All groups share one centre, and each spreads out both ways along 12 directions, with some noise.
In the rows, 128 means zero.
Some rows, each with its group after it:
[108 166 141 109 129 196 103 171  87 108  88 123 126  96 151 112] => lale
[ 96 128 137 171 171 157 168 170 166 119 158  91 144 122 127 136] => Dibag
[105 125 146 126 147 108 168 128 122  92 154 119 116 120 135 105] => sef
[151  89 115 133 121 139 144 176  86 179 164 116 100  95 168 138] => lale
[127  97  87 104 125 152 117 174 124  89 107 115 130 122 155  98] => lale
[160 111 186 144 163 122 169 131 110 110 174 148 114  86 110 172] => lale
[ 89  37 167 122 100 137 147 151 117 140 114 145  84 118 144 163] => Dibag
[132 143 184 112 113 129 133  92 109 138 106 127  97 121 135 141] => lale
[ 98 121  96 146 175  78 146 213 159 129 143 122 146  94 136 109] => Dibag
[110 146  72 120 149 148 156 159 143 153 147 134 115 120 156 116] => domeb
[ 85 124 101 124 119 101 147 184 186 100  65 120 128 113 115  95] => domeb
[137  97 173 120 105 180 129 129  61 147 127 155 157 164 159 137] => domeb
[123  87 135 166  95 156 148 132  72 192 125 134 102 115 174 173] => Dibag
[100  80 139 140 107  49 172 180 104 143  81 118 152 121 148 134] => Dibag
[136 116 119 109 176  63 147 169 155 103 144 101 101 131  67 150] => lale
[140 118 131  98 138  91 202 159 152  97 136 120 110 146  51 143] => lale
[ 61 127 121 121 129 109 156 161 171  93  79  98  94  71 116 152] => domeb
[ 91  92 127  71  73 131  96 105 141 113 123 117 186 137 141 152] => domeb
[110 122 137 109 142 132 142  87 173 125 109 140  82 160 121 139] => domeb
[ 73 120 186 143 101 184  81 110 128 138  89 122 130 117 170 133] => lale
[128 139  70  88 116 155 127 181 117 180 141 161 136 134 114 137] => domeb
[121 109  91 102 158 163 118  91  91 111 148 198 145 166 154 159] => sef
[152  73 164 101  69 132 126 125 128  88 110 142 148 124 125 105] => Dibag
[151 118 137 128 112 114 107 189 113 145  98 180 140 131  89 107] => domeb
[173 116 130  90 101 145 128 116 126  75 169 126 184 102 143 100] => sef
[130 123 137 119  97 105 191 160 155 135 110 150 152 153  99  92] => Dibag
[144 110 114 150 115 138 135 171 116 177 117 165  94 142  88 140] => domeb
[191  50 123 153 195 137 165 135 129  61 144 169 112 129 168 126] => sef
[154  68 184 141  89  73  78 178 119  96  87 157 167 102  88 102] => domeb
[133  75  94 171 155 205 154 159 131 123 140 134  98 152 159 129] => lale
[102 155 142  96 128  89 157 164 146 150 156 154 134 102  80 142] => lale
[117 106 176  91  89 144 126 150 170 106 146 139 128 108  64 122] => sef
[109  83  75 128 173 139 139 131 169  65 126 115 126 184 129 113] => lale
[145 125 129 124 125 104  78  97 122  97  74 141 122 150 126 111] => lale
[129  97 158 149 162 155 182 130  92 102 160 112 130 125 164 155] => sef
[ 56 150 153  94 121  89 203 135 131 148 123 173 114 116 122 134] => Dibag
[ 99  98 139 174 110 149 132  92 156 114 122 143  95 150 172  57] => sef
[144  71 136 173 151 156 122 157 131 117 148 103 133 174 114 132] => Dibag
[117  31 117 163 146 107 131 199 112 134 117  88  89 112 151 165] => sef
[ 63  78 174 161 187  98 167 192 128 101 114 100 128 138 141 147] => Dibag
[ 73 117 162 115  91 115 157 158 127 134 156  65 155 117  97 154] => sef
[146  96 121 138 112 208  97 116 122 161 164 177  80 120 146 133] => Dibag
[171  93 155 147 166 189  98 179 140 122 107 131  76 107 122 144] => Dibag
[148  95 100 113  89 166 116 113 182 125 155 114 116 128  92 144] => Dibag
[ 95 138 218 145  96 114 141 121 107 159 124 152 158 127  82 170] => sef
[116 123 140 102 102  62 194 177 108 131 106 104 110 124  79 134] => lale
[105 110 113  91 113  70 148 149 114 125 120 127 138 103 149 128] => domeb
[ 87 161 160 132 116 107 212 172 124 176 129 152 110 130  63 152] => lale
[166  43 136 146 104 150 130 179  83 130 150  85  75 115 136 127] => sef
[ 98 159  69  56 150 143 136 124 134 131 166 178 118 162  90 139] => sef
[117  67  80 156 144 107  78 127 146 125  72 151 112 148 168 127] => sef
[141 106  73  89 105 107 115 135 105 119 167  91 157 141  88 169] => domeb
[143 117 162 131 107 110  90 140  84  95  75 137 115 105  74 159] => domeb
[ 81  91 155 174 161 113 102 126 115 109 129  67 144 130 136 190] => Dibag
[124  92 176 134 179 110 152 174 142  90 123 159 115  73 132 151] => sef
[121 119 116 135  82 155  75 108 125 116  89 128 148 146  91 146] => domeb

New rows. What belongs after each?
[119  92 105  82 142 122 163  94 152 172 158 145  62 125 186 158] => domeb
[147 141 122  43 120  91 106 118 140 103 115 136  81  78  79 167] => Dibag
[ 66 153 138 141 133 200 115 152 132 160 126 145 135 132 141 131] => lale
[161 132 119 112 131 158 123 156 102 120 151 131  87  79 164  84] => sef
[128  61 145 101  89 137 187 105 181 139 176 118 120 149 120 151] => lale
[131  85 108 126 125 163  78 141 161 132 102 198 101 117 142 119] => sef
[145 137 176 140 161 117 188  83 149 127 159 178  99 139  86 164] => lale
[141  91 174 144 147 144 134 107 173 106 105 141  80 124 120 147] => lale
[159 112 177 135 131  92  93 124 114  56  90 148 149 106  78 138] => lale
[ 96 118 129 174 137 179 129 218 107 149  82 111  95 130 111 136] => lale
[137 134 113 104 154 136 123  87  57 120 132 130 152 180 126 194] => sef
[122 110 145 167 206 117 149 157 162 118  74 128 141 103 157 196] => sef
[106 144 136 106 139 121 182  95 123 162 183 169 122 112 170 134] => lale
[118 125 174 124 155 162 108 126 162 117  77 118  75 124  91 185] => Dibag
[129  77 105 116 154 170 169 167 184  62 115  96 101 162  92 131] => lale
[ 67  72 109 122 150 152 168 124 151 106 152 111 145 189 115 192] => sef
[116 153 190 137 143  68 135 139 102 119  94 141 108  94  93 147] => lale
[142  67 126 153 150 109  89 117 117 103 115 106 106 132 168 133] => lale
[116 161 133 113 105 205 138 187 147 165 117 165 120 114  86 126] => lale
[139 123 151  94 170 153  83  88  89  97  90 168 127 162 101 206] => sef
[138 174  97  87 153 159 109 131 146 132 121 162 153 104 142 146] => sef
[129  76 183 163 171 168 126  85 183  64 139  89  80 114 155 140] => domeb
[115 171 155 158 192 116 130 171  73 142 137 159 139  93 163 120] => Dibag
[ 79 150 174 115 105  95 164 122 134 135 105 135 128 139  84 141] => lale
[121 113 146 156  81 194 157 144 147 141 115 194 144 143  91 127] => lale
[171 108 128 109 150 108 119 178 160 121 120 186 141  83 103 144] => sef
[103 107 131 116 101 164 158 122 118 125 188 154  98 142 131  82] => sef
[138 118 125 108 148 193 110 155 187  99 139 159 126 107 106 129] => lale
[188 125  82 148 140 121 114 141 155 141  94 104  99 136 145  99] => sef
[ 90 103  87 108 117 187 144 133 156 128 168 145 156 134 154 133] => sef
[160  91 137  69 140 102 134 159 100  70  95 111 127 126 141 114] => domeb
[183  93 137 150 105 171 173 128  78 130 144 127 117 161 108 147] => lale
[118 143 101 114 171 155 107 177 168 152 152 148 102 107 120 129] => lale
[ 97 146 157 103 128 163 101 105 142  84  89 138 135 124 143 115] => lale
[142 142 103  97  79 152 111 162  77 184 165 134 144  95 134 135] => sef
[136 126 102 111 111 162  89 209 143 128  88 113 123 134  68 119] => lale
[127  77 114 130 149 135  53 183 139  71 103  84 142 116 120 127] => lale
[128 119 131 113 176 168  71 139 203 134 120 134  69 102 143 131] => lale
[154  96 140  99 130  60 135 149 135 116 136 136 107  72 129 133] => lale
[142  98  59 116 102 179 137 200 100 173 110 136 117 141 132 137] => domeb
[153 118 112 106  74 102 138 146 113 148 172 122 174 126 101 116] => sef
[122 101 111 172 182 116 156 121  99  97 100  78 128 186 183 118] => Dibag
[ 95 129 197 169 154 130 155 139 149 133  95 119  86 120 119 140] => sef
[ 70 132 100 176 154 103 114 126 124 161 126 181 140 154 147 117] => lale
[118  98 130 108 127 204 120 127 150 128 158 114 137 152 128 162] => domeb
[113  88 117 103 157 101 124 173 187  70 116 139 120  83 128 115] => lale
[148 117 135 120 101 170 155 120 112 136 171 181 158 116 133 132] => lale
[102 144 167 148 168 103 114 113  96 173 133 134  84  91 185 145] => lale
[129 126 110  90 130 125 157 112 128  75 149 111 162 181  82 131] => lale
[183 124 138 119 170 206 112 152 145  95 104 144  65 101 148 112] => Dibag
[106  80 179 129 111 142 111 143  75 124 186 171 150  97 147 127] => Dibag
[147 115 176 143 140 211 109 107 119 142 114 118  74 116 170 146] => lale
[127  62 146 150 123 194 135 143 126 103 141 114 130 123 162 143] => lale
[140  90 125 186 172 156  53 191 143 121 118 143 118 105 106 142] => lale
[129  73 126 133 130  98 126  89 210 123 127 140 109 179  91 140] => lale
[103  88 108 125 108 188 133 127 131 169 137 127 115 199  89 187] => sef
[171  83 124 136  89 126 120 149 170 124 124 105  90 141  98  78] => sef
